The first 4 rows are patterns. Each new row is the sum of 2 different patterns, raised or lowered, with some noise. Before adding, each is slid sideways (what falls off one end comes back at the other) and multiplied by a number that may be negative. Names go in the order of the patterns.
(in the rows, 128 means zero)
Known rows, each followed by the names of its patterns:
[180 121 110  76 123 118  98  95 147 137 129 126 127 126 103 134 112 133
 121 107 110 124 126 133 145 121  77 141 131 148 138 117 107  99 146 133
  76]
P
[119 134 128 117 140 127 152 125  94  86 150 118 163 124 128 115 129 153
 126 125 115 127 125  76 129 127 143 133  81 117 127 144 114 111 127 111
 112]
R
[116 152 148 122 129 147 114 140 117 128 129 109 121 118 127 124 122 131
 121 133 128 134 124 127 146 135 132 116 138  94 117 130 145 130 144 106
 144]
M
[161 100  80 129 119 138 151 135 119 131  95 103 101 132 129 126 138 115
 126 121 103 130 132 136 133 122 102 121 136 115 123 143 145 127 123 125
 180]
T

New rows. What belongs after each?
[102  67 130 127 135  85  83 128 137 132 131  71 141 107 113  78 140 134
 119  93 133 127 110 128 120 126 120 122 102 116 110 107 126 120 112 131
 136]
P T
[117 110 127 102  99 148  79 128 125 148 112 155 156 117  62 102 104 122
 127 121 125 110  99  89  95 132 129 112 118  97  97 113 131 102 112 102
 107]
P T
[139 131 150 135 110 126 112 133 153 123 116 130 130 105 105 130 127 131
  77  96 150 174 138 138 118  94 125 112 115 160 161 151 133 110 139 105
 156]
M T
[148  96 148 155 166 151 105 128 127 157 170 117 139 109 122 141 162 163
 119 147 181 120 144 127 148 164 139 192 167 126 124 141 163 139 140 152
 133]
P R
[185 127 130 129 125 180 137 131 115 139 150 125 142 137 140 120 113 134
 113 136  95 153 169 165  94 137  82 149 116 148 106  90 132 130 126 139
 120]
R M
[118 124  85 124 132 130 134 140 110 127 108 144 123 116 102 132 134 159
  95 126  93 112 114 121 117  98 116 123 122 125 122 161 114 118 120 119
 158]
R M
[151 157 193 203 225 204 178 169 184 186 190 177 181 204 177 144 171 174
 199 210 153 166 191 195 154 154 180 174 171 124 151 205 219 188 187 187
 156]
R T
[124 100 157 124 137 117 121 142 119 111 149 105 138 102 126 171 170 118
 135  99 137 123 146 119 104 124 132 137 111 123 166 135 119 143 128 165
 120]
R M
[162 112 100 164 123 138 136 130 155 138 110 102 121 146 130 139 148 130
 126 125 122 126 136 120 135 150 142 115 141  99 132 137 152 129 113 130
 168]
R T
[108 141 122 113 145 119  65 111 123 139 130  61  70 122 178 123  86 150
  89  98  84 111 140 117 116 129 124 120 106 131 119 104 146 103 118 106
  97]
P T
[121 123 174 153 183 156 176 145 169 171 161 171 161 159 157 119 144 161
 204 153 124 135 149 175 162 164 144 141 181 114 167 169 185 170 163 195
 177]
P R
[ 73  71 102  87  60 118  82  71  55  81  65  63  62 108  85 117  92  84
  73  69  77  94  74  90  53  58  91  85  76 107  72  64  95  88 111 100
  90]
P M
[ 85  67 102  88  89  75 144 113  77  68 128  95 115 109  93 100 102 113
  90 100  91 108 119  55  63 118 123 127  73  86  87  96 111  95  58 136
  89]
P R
[ 93  74  89  54  89  72  77  72  59  70  78  76  91  93  82  42  98  83
  99  99  80  70  51 104  66  35 122  88  68  50  65  84  52  75 112  87
  84]
P M
[149 105 109  86  89 134 106 103 117 119 135 118 126  97  93 152  74 117
 138 137 108 107 125 136 116 106  98 115 110  95 109 103 124 104  69  92
 141]
P T
[112 119 112 105 125  87 140  96  88  70 110  89 140 107 120 118 108  85
 125 113 122 122 100  46  85 129 129  68 123  98  95  79  97  88  85  67
 120]
P R
[127 106  80 128 108 100  78 145 156 157 108 130  97 105 131 119 130 101
 106 110 130 126 133 174 120  79 124 122 174 141 113  96 108 155 131  91
 184]
P R
[108 139 150 134 138 155 130 112 130 117 142 148 122 113 139 134 122 129
 130  95 146  91 118 166 163 113 116 138 116  85 180 124 146 111 150 118
 104]
P T
[112 118 164 113  78 112 120 148 145 111 104 118 181  74 117 140 154 117
 126 156 152 101 128 124 150 124  98 113 141 133 153 128 141 129 128 148
 121]
P R
[131 154 123 127 131 133 129  81 138 107 134 134 106 125 139 124 127 108
 146 130 111 122 150 120 129 131 129 149 114  98  88 144 121 154 129 125
 125]
R M
[126 129 153 109 113 130 111 109 118 115 140 117 151 130 121 121 120 118
 139 124 132 124  94 116 125 117 119 136 142 123 126 128 169 150 105 102
 132]
M T
[106 122 153 141 162  95 142 153 115 151 133 163 146 120 158 141 113 122
 110 123 120 130 141 118 143 122 137 141 146 124 128 140 122 135 152 127
  94]
P M
[154 138 129 113 111 146 138 103 187 132 108  98 101 115 107 118 153 154
 118 146 124 152 128 135 120 154 114 123 109 130 132 123 143 119  88 142
 131]
P M
[ 89  97  83 149 133 158 115 125  92 108 125 125 122 112 128 116  81 120
 107 138 131  90 119 119 118 108 114 115 107 120 126 128 122 113 168 147
 127]
R T
[124 121 129 132 125  67 101 185 160 124 118 109 110 130 156 111 152 184
 116 126 135 164 121 144 148 156 136 119 120 120 122 130 166 129 132 131
 136]
P T
[121 136 129 147 145 139  98 145 154 156 148 120 132  85 137 141 118 173
 145 105 117 124 152 132 110 151 161 128 146 126 134 118 125 121 131 131
 119]
P M
[125 144 120 142 142 156 141 133 146 151 152 145 163 187 149 133 147 113
 168 154 159 138 171 135 161 146 180 171 136 146 170 127 157 120 147 169
 159]
R M
[156 133 137 114  95 168 159 136 144 109 109 120 141 130 155 156 148 137
 134 142 124 143 157 149 160 121 143  96 122 140 173 141 146 125 154 115
 145]
M T
[126 144 135 127 135 106 130 105 151 127 137 160 138 134 128 108 120 141
 182 124 122  94 119 147 140 155 131 142 179  88 136 191 202 112 104 156
 152]
P T
[134 110 129 104 153 168 146 114 111 122 109  83 124 127 160 123  71 103
 114 142 131 112 112 115 110  96 113 122 114 137  69 113 145 133  78 151
 103]
R T
[163 116 112 116 130 132 134 113 101 161 157 134 153 137 115 126 132 113
 156 188 134 123 110 121 132 156 154 119 144 171  82 127 140 175 152 140
 145]
P T
[132  39  28  79  73  92 101 103  67  94  45  63  71  98  83  77  86  58
  80 108  51  82  69  83  92  87  76  60  81 103  37  98 109 112  79  82
 146]
P T
[122 129 104 119 145  94  82 112 117 131 101  96  85  88 120 109  73 145
 109  96  78 106 103 104  92 134 108 124  76 101 110 109 120 113  94 122
  83]
P M
[104 113 181 142 123 129 134 157 134 149 159 145 130 130 145 127 131 113
 132 162 169 114 140  87 131 127 151 127 132 140 132 133 132 123 198 122
 140]
R M
[132 154 118 172 135 120 110 134 155 134  83  93 159 178  97 143 124 122
 130 109 125 165 169 150 118 133 125 114 142 139 141 151 141 130 142 128
 117]
R T
[110  91 131 120 150 111 109 150  90 111 133 141 118 122 122 132  95 108
 109 114 114 110 134 109 126 109 119 138 130 120 108 114  80 110 150 118
 113]
P M
[116 115 111  75 135 124 133 109 105 104  85 133 135  84 165 109  99 109
 137  88  55  87 128 136 135 122 110 120  71 105  81 128 113  98 110 107
 114]
P T
[ 95 129 133 132 110 116 119 140  77 182 134 106  90 136 104 114  91 137
 133 108 115 113 124 102 122 115 122 123 107 116 119 120 141 142 123  79
 142]
P M
[137 146 152 149 163 158 104 166 138 175 127 126 128 135 167 168  74 213
 130 154 114 137 138 137 103 177 147 150 149 129 143 113 151 129 147 145
 121]
P M
[114  55  99  90 136 119  33 135 104 111  63  88 104  74  74 115 121 109
 101 120 106 112 111  67  74 128  88 133 105 110 104 122 130  72 116 103
 123]
P R
[137 167 185 235 185 177 222 204 167 173 178 196 184 190 203 175 201 172
 191 200 196 182 185 173 151 182 228 175 170 186 178 192 189 207 150 192
 219]
P M
[ 97 122 100 124 118 107  87  88  73  73  92  96 113  33  68 113 139 103
 111  81  67  79  82  91 160 104 112  69  81 102  95 122  77  94 150  49
  90]
P T
[117  90 137 130  66 159 107 107  79 115 115  93 103 138 135 121 122 140
 128 108 119 114  98 109 107 123 122 135 107 153 108 104 148 119 141 148
 105]
P M
[173 187 137 159 123 157 152 147 148 128 162 144 187 160 150 175 150 138
 157 135 191 140 138 145 157 150 164 155 171 159 149 165 168 151 154 138
 159]
R M
[155 160 128 127 153 138 154 124 139  94 123 190 119 116 126 117 153 157
 165 134 136 193  84 145 156 184 142 138 163 164 115 124 120 131 130 147
 153]
P M
[124 162  91 185 175 141  91 138 143 162 137 132 123 133  99 107 121 129
 146 123 145 133 142 125 108 128 122 140 169 116 103 108 133 123 142 167
 135]
P T
[182 171 186 193 169 175 182 201 215 167 174 210 199 165 152 199 161 186
 237 147 177 194 189 163 164 204 206 165 183 169 178 175 159 201 179 196
 181]
P T
[116 116 115  82 112 121 123 117  76 110 117 112  99 101 128  91 138 120
 119  99 107 109 138 118 126  69  65 138 107 124 127 107 118 118 134 134
 121]
R M
[165 124 110  74 105 105  97  73 135 103 122 143 153  95 100  91 104 119
 120  95  78 112 115 129 132 114 113 126 117 121 120 144 104  88 118 133
  80]
P R
